The rows come from 5 hidden closed curves, with some noise, and rows from the same curve form a group. Each curve winds through 8 dimensions. The rows are also pushed far along 5 directions, which tell nothing about the answers.
In the rows, 128 means zero.
Known rows, each followed by its group:
[106 100 171  62 107  83 124 141 114 178 103  77 117 135 155  86 129] | (0)
[133 162 148 142 176 183 136 123 164  98 122 154 133 111 134 169 138] | (0)
[106 175  85 119 156 170  94 105 104 112 146 131  84  86  91 137 100] | (2)
[141  85 126  96  91  44 121 137 142 169 134  90 136 130 127  93 121] | (4)
[126 120 121 109 118 126 105  52 140 112 134 133  99 107 140 100 111] | (1)
[138 147  95 171 108 131 162 219 102 152 109 134 207 149  78 188 148] | (1)
[135 124 145 151 140 138 150 146 140 130 102 158 142 146 135 145 132] | (0)
[132 152 121  85 154 143  76 125 144 140 136 134 120 135 136 139 120] | (0)
[137 134 177 116 161 175 115  84 173 101 119 156  98 129 151 124 140] | (4)
[138 146 137 137 158 130 166 157 144 138 121 129 168 134 160 179 149] | (3)
[135 139 134 151 179 149 214  59 100  99 109 145  87 112 144 110 135] | (0)
[101 184  96 138 135 172  68 163 107 101 157 124 107  91  76 142 112] | (0)
[132  88 176 125  98 153 100 104 172 121 124 166 132 132 121 117 138] | (2)
[140 118 130 139 126 129 150  99 135 121 125 156 137 111 115 113 132] | (3)
[164 108 134 200 120 153 196  67 143  75 100 173 145 155 143 133 147] | (1)
[125 123 138 131 134 133 105 124 121 132 151 155 103 115 115 123 135] | (1)
[143 110 117 145 128 133 136  50 136 113 142 147  87 115 127 120 122] | (0)
[139 125 107 151 102 112  84  82 150  87 168 144  87 107 103 104 122] | (1)
[125 164 119 107 199 163 106 130 125 133 132 128 100  99 113 145 111] | (0)
[150  91 135 205  94 101 252  69 147 114 115 179 124 154 152 161 160] | (3)
[138 160 134 105 151 156 160  91 145 122 121 158 143 129 154 133 140] | (4)
[127 130 121 109 143 111 195  81 110 121  89 108  97 140 141  99 117] | (0)
[104 115 115 115  88  99 148 116 115 151 118 110 120 113 116 117 114] | (2)
[135  89 124 119  92  81 158 100 137 138 129 125 122 125 112  87 121] | (2)
[137 114 149 100 124  91 170 113 172 151  99 117 145 135 160 138 132] | (4)
[128 163 119 109 203 203  87  72 160  81 150 160  78  94 115 143 103] | (4)
[122 174 100 111 150 122 122 121 133 119 141 119 112 114 139 127 115] | (4)
[135 138 101 102 119 106 139 134 117 151 131 108 165 130 136 121 126] | (1)
[130 117 143  93 137 102 190  95 107 153 117  94 129 122 159 109 146] | (0)
[120 140 112 154 117 102 115 164 107 125 139 112 131 114 115 132 127] | (2)
[131 121 131  77 153 105 153  96 111 158 104  78 113 125 159  90 114] | (2)
[130 114 137 102 125 110  59 123 149 117 160 115 106 120 134  82 113] | (4)
[128 121 125 143 117 143 130  84 146 116 156 155 112 110 129 137 131] | (3)
[130 132 109 166 130 125 130 153 107 132 130 146 144 107  95 152 128] | (1)
[115 163 109 123 146 118 172 118 101 135 109 102 133 103 141 151 128] | (1)
[135 149 177 111 206 192 128 147 140 111  91 135 139 134 148 139 138] | (0)
[123 158 145  99 158 153 154 123 101 145 118 137 150 119 148 146 155] | (1)
[117 150 133 104 132 105 181 114  92 151  97 100 126 124 149 136 147] | (1)
[108 122 145 122  77 127  66 190 147 157 113 139 155 153 118 156 128] | (4)
[115 139 121 146 106 127 118 146 106 121 122 114 135 128 127 121 126] | (2)
[124 190  97 139 160 160 125 119  91 114 140 143  87 118 106 138 129] | (4)
[136 155 149 116 173 189 132 137 147 126 111 152 151 124 123 162 140] | (2)
[124 123 122 141 131 134 118 108 134 116 117 138 104 120 119 123 108] | (2)
[112 103 161  94 125  98 189 123 153 148  91 104 128 145 174 115 124] | (4)
[116 170 106  98 163 147 127 134 122 119 133  95 132 105 128 143 118] | (3)
[111 154  92  95 115  91  99 186 130 168 152 105 135 116 103 143 112] | (3)
[122  76 177 109  77  77 101 159 161 151 118 109 133 165 153 111 138] | (3)
[127 139 147  78 128 119 116 196 129 175 125 100 191 157 168 133 142] | (1)
[121 122 135 134  73 139  83  88 155 100 145 165  95 133 104 112 133] | (0)
[104 105 113 109  47  42 141 146 117 152 119  80 118 139 111 106 125] | (3)
[127 114 126 125 145 145 120  72 129 111 131 108  95 106 139 110 109] | (0)
[140 153  97 143 141 124 101 140  86 116 158 120 110 117  96 109 132] | (2)
[113  84 137 144  39 113  56 194 159 143 138 144 136 160  76 124 118] | (3)
[121 108 199 101 119 162 146  93 170 125  91 170 131 151 162 130 151] | (0)
[140 133 118 175 107 141 187  78 132  92 108 177 111 146 113 119 136] | (2)
[146 135 163  94 147 162 127 131 150 141 110 159 168 153 145 143 155] | (1)
[144  96 138 135 132 108 188  68 120 136 127 134 129 112 146 125 145] | (3)
[106 144 147 143 128 165  68 132 134 102 145 156 109 100 120 137 127] | (2)
[137  76 193  69  96 121  91 110 173 155 116 144 153 158 161  98 146] | (1)
[141 157 127 179 146 183 104 165 138 113 141 183 154 135 117 172 143] | (3)
[123 139 120  74 112 106  52 149 148 138 140 100 126 141 134 114 113] | (0)
[126 135  88 141 106 118 143 131 105 116 136 114 135 114  97  98 111] | (2)
[136  84  97 149  61  52 152 140 122 161 120 117 148 132  90 119 120] | (1)
[132 116 128 218  98 151 169 124 106 107 128 184 139 112  88 156 152] | (2)
[122 137 139 131 149 186  98  91 165 103 126 180  91 121 108 156 117] | (4)
[132 138 145 110 114 122 118 142 122 136 113 116 160 136 135 135 152] | (1)
[151 116 126 137 138 125 100 106 161 112 146 155 112 118 107 121 122] | (4)
[147  78 145  99 118  85 121  76 154 134 134 100 115 131 159  89 121] | (0)
[122 176 128 103 157 138  97 196 124 153 128 130 137 135 110 174 141] | (3)
[117 133 125  92 123  95 135 183 127 156  90  95 161 139 118 133 118] | (3)
[140  67 188 131 108 141  87  94 184 104 130 173  98 152 133  84 129] | (3)
[146 170 101 178 169 175 145 120 138  84 124 153 129 114 106 159 124] | (2)
[117 117 160 113 139 179  78  85 161 104 129 153 107 129 160 122 115] | (3)
[111 119 193  50 183 165 155  64 157 126  98 121  98 132 202 105 125] | (4)
[103 140 134 110  61 110 125 197 126 172 121 123 181 144 115 164 152] | (4)
[135 193  80 158 146 143 172 163  94 116 120 113 183 116 115 177 144] | (1)
[144 146 111 146 172 131 159  69 139 100 129 137  80 106 122 143 124] | (4)
[131 136 140  87 168 139 121  91 108 132 120 110  96 132 150 111 128] | (2)
[135  49 193 126 111 156  83  82 185 112 113 159 132 138 150 119 125] | (3)
[116 135 159 131 132 171 149 111 155 103 118 161 121 135 142 140 137] | (4)

New rows. What belongs after each?
[115 136 129  95 138 104 145 151 115 156 133  97 142 110 135 138 134] | (1)
[109 110 168  76 117 145  67 105 152 145 141 136  99 138 165 100 121] | (1)
[138 109 165 113 116 151 132 131 164 136 120 162 161 151 138 143 150] | (1)
[134 108  89 102 127  63 153  88 103 149 122  86 102 109 113  96 104] | (1)
[120 150 123  94 127 128  84 148 126 140 158 122 115 117 110 110 128] | (4)
[108 158 101 128 118  98 167 143  91 125 127 107 121 123 127 111 124] | (0)
[133 157 168  94 227 182 135 125 127 106 106 122 124 119 164 123 132] | (0)
[138 170  93 122 163 136 129 115 106 113 160 126  97 106 104 107 123] | (4)
[129 136 114 133 130 139 141  65 113  88 131 137  97 133 144  97 123] | (0)
[117 128 159  79 125 109  85 130 151 154 125 118 115 125 153 119 128] | (1)
[124  96 150 104 105  94 185 107 114 171 114 104 149 134 168 127 147] | (3)
[134  92 124 146 110 136 108 102 148 124 145 163 112 121  94 133 118] | (3)
[127 125 165  95 169 143 129 111 154 147 122 136 119 139 181 159 138] | (3)
[104 152 117  81 112 113 146 157 110 158 124  99 153 127 131 136 132] | (0)
[149 127  90 155  75  96  97 114 120 122 164 135 132 120  92 102 133] | (4)
[139  99 137  99 146 134 131  67 130 116 116 118  99 135 144  84 112] | (2)
[121 114 114 145 102 110 118 101 126 105 150 109  85 134 134 106 117] | (3)
[108 118 132 116  93  89 178 148 121 165  95 113 146 146 145 151 133] | (4)
[143 127 152 137 152 117 193 106 108 119 107 113 140 133 170 115 154] | (2)
[158 164 142 110 231 191 154  91 139 101 107 135 124 130 165 121 127] | (4)
[129 100 163 114 119 121 186 126 147 134  92 122 173 138 160 101 134] | (2)
[109 144 148 102 111 112 176 179 123 165  87 103 187 155 173 161 150] | (4)
[128 135 146  90 132 130 122 201 146 167 106 126 182 142 114 147 135] | (2)
[103 124 135 118  91 103 144 166 132 160 108 125 145 142 128 160 131] | (4)
[121 167 134 155 104 151 104 214 138 146 129 167 175 150 114 183 152] | (3)
[131 101 142 163  84 143  89 138 127 119 129 177 124 149  89 124 137] | (2)
[140  93 148 150 110 126 125  90 171 103 117 138 120 125 136 112 121] | (2)
[138 114 116 150  75 121  72 150 120 124 144 133 147 148 107 112 130] | (1)
[110 130 125 145  75  90 190 144 117 142 116 134 149 142 138 148 150] | (4)
[148 111 144 121 140 115 149  81 146 123 122 144 105 128 135  93 131] | (2)
[130 157 125  84 159 143 133  87 107 140 121 114 109 125 152 110 128] | (4)
[119 147  93 128 141 140 101 116 103 123 147  94 105  98 112 128 107] | (0)
[122  98 124  90  65  69  95 127 168 158 135 110 138 128 129 104 112] | (4)
[116 139 127 149 104 127 139 128 128 125 114 133 142 113 126 156 134] | (1)
[117 121 152  36 161 115  72 121 125 171 144  83 122  99 156 109 120] | (3)
[123 186  96 114 188 151  93 149  91 107 162 128 108  97 103 121 121] | (2)
[121 170 120  68 162 122  61 217  92 187 140  76 151 110 110 123 124] | (2)
[138 121 106 138 103 130 142  99 123 123 136 154 144 128 113 121 130] | (4)
[130 125 151  84 155 125 130 125 135 135  96 117 144 121 134 108 125] | (3)
[131 126 115 130 121 130 131  93 132 120 137 128 110 106 108 117 121] | (2)
[109 162 103 160 124 125 162 135  99 115 134 130 125  95 114 143 129] | (2)
[130 111 176 102 130 160 128 145 138 145 105 148 157 158 147 121 144] | (4)
[142 154 117 139 148 140 164 139 136 135 124 164 136 134 105 164 143] | (1)
[109 145 135 117 132 183  68 142 142 126 130 165 121 113  92 151 117] | (2)
[133 122 105 168 121 130 123 118 121  94 150 138 124  98  96 104 113] | (2)
[130 127 140 110 149 163  99 148 157 135 134 144 135 147 136 139 118] | (1)
[140 104 172 112 151 146 135  27 156  97 128 144  66 119 159  89 135] | (4)
[118 144 113  94 159 123 160  83  85 141 109  89 110 114 161 113 114] | (1)
[115 124 113 117 110 142 112  93 120 115 135 138 102 115 103  92 106] | (2)
[124 130 191  89 183 173 161  85 152 113  89 123 139 125 202 120 138] | (2)
[145 164 153 125 171 187 142 152 147 119 118 158 173 158 165 161 155] | (1)
[140 108 157  62 157  92 118 112 133 169 107 101 138 138 178 109 130] | (4)
[123 128 134 106 135 150 137 124 118 136 108 140 132 138 118 115 123] | (2)
[134 134 143 101 149 154  91 140 136 149 134 163 121 141 117 133 131] | (1)
[133 144 146 132 151 163 166 109 141 105 108 134 133 125 130 145 144] | (0)
[145 121 168 138 143 171 151 108 136 120 108 168 148 145 138 146 160] | (4)
[111 126 167  44 173 140  37 136 133 139 149 114 106 106 145  91 116] | (2)
[145  68 160 167  91 134 112 119 172 104 124 158 150 140 124 109 128] | (3)
[155 141  74 173 126  94 162  89  98 110 147 141 114 114 106 125 130] | (4)
[145 150 138 128 183 156 169 117 143 108  92 152 156 117 128 151 136] | (3)
[109 131 136  90 135 130 131  82 123 120 124  98 108 103 158  89 113] | (2)
[133 110 157 134 158 172  81  83 171 104 136 175  82 107 115 124 113] | (0)
[111 107 147 132  78 124 136 125 124 145 138 150 136 128 128 131 146] | (1)
[117 126 161  40 114 121  34 143 166 149 127 101 126 149 153 108 121] | (0)
[130 142 132 125  93 136 140 148 144 142 123 164 173 146 126 140 148] | (4)
[114 159 123  65 165 152  67 158  99 148 129  78 156 115 150 128 117] | (1)
[126  86 180 140 103 113  97 150 153 126 117 143 144 140 147 118 139] | (2)
[127 101 142 115  90 124 108  52 137 120 134 141  88 129 140  81 125] | (4)
[127 125 128 162 106 153 119 151 151 114 126 169 119 156  93 158 129] | (3)
[121  92 134 107 109  75 132 113 133 159 126  97 100 112 127  97 111] | (0)
[124 166 100 159 149 161 114 150 118 109 121 148 123 123 100 152 114] | (2)
[127 146 149  68 177 130 175 119  93 175 104 123 144 129 167 128 147] | (1)
[140 119 140  81 184 126 119 137 143 148 113 102 139 137 157 123 112] | (1)
[138 141  94 140 161 102 222 133  76 145 105 104 162 110 118 151 136] | (1)
[120 178  95 106 146 110 111 162  91 152 158 114 126 114 124 135 132] | (0)
[110 187  88 109 132  91 111 193  75 156 158  69 138  93 110 130 132] | (2)
[138 117 196 126 167 180 135 195 181 135  82 147 199 166 168 184 150] | (1)
[140 137 122 169 119 102 202 167 120 129 109 130 149 161 126 156 155] | (3)
[112 166  98 142 153 171 111 164  98 116 128 137 138 108  91 143 109] | (2)
[128 151 118 129 154 123 152 143  76 143 119 118 123 130 127 136 142] | (2)
[134 106 135 134 124 115 180 127  89 149 117 124 148 143 143 119 145] | (1)
[121 135 111 112 147 118  70 122 112 134 137 114  92 104 114 115 102] | (1)
[132 148 100 179 123 144 168  99 119 103 117 166 114 133 113 156 129] | (4)
[117 113 149 124 109 118 165 127 133 129  97  95 152 138 165 125 131] | (0)
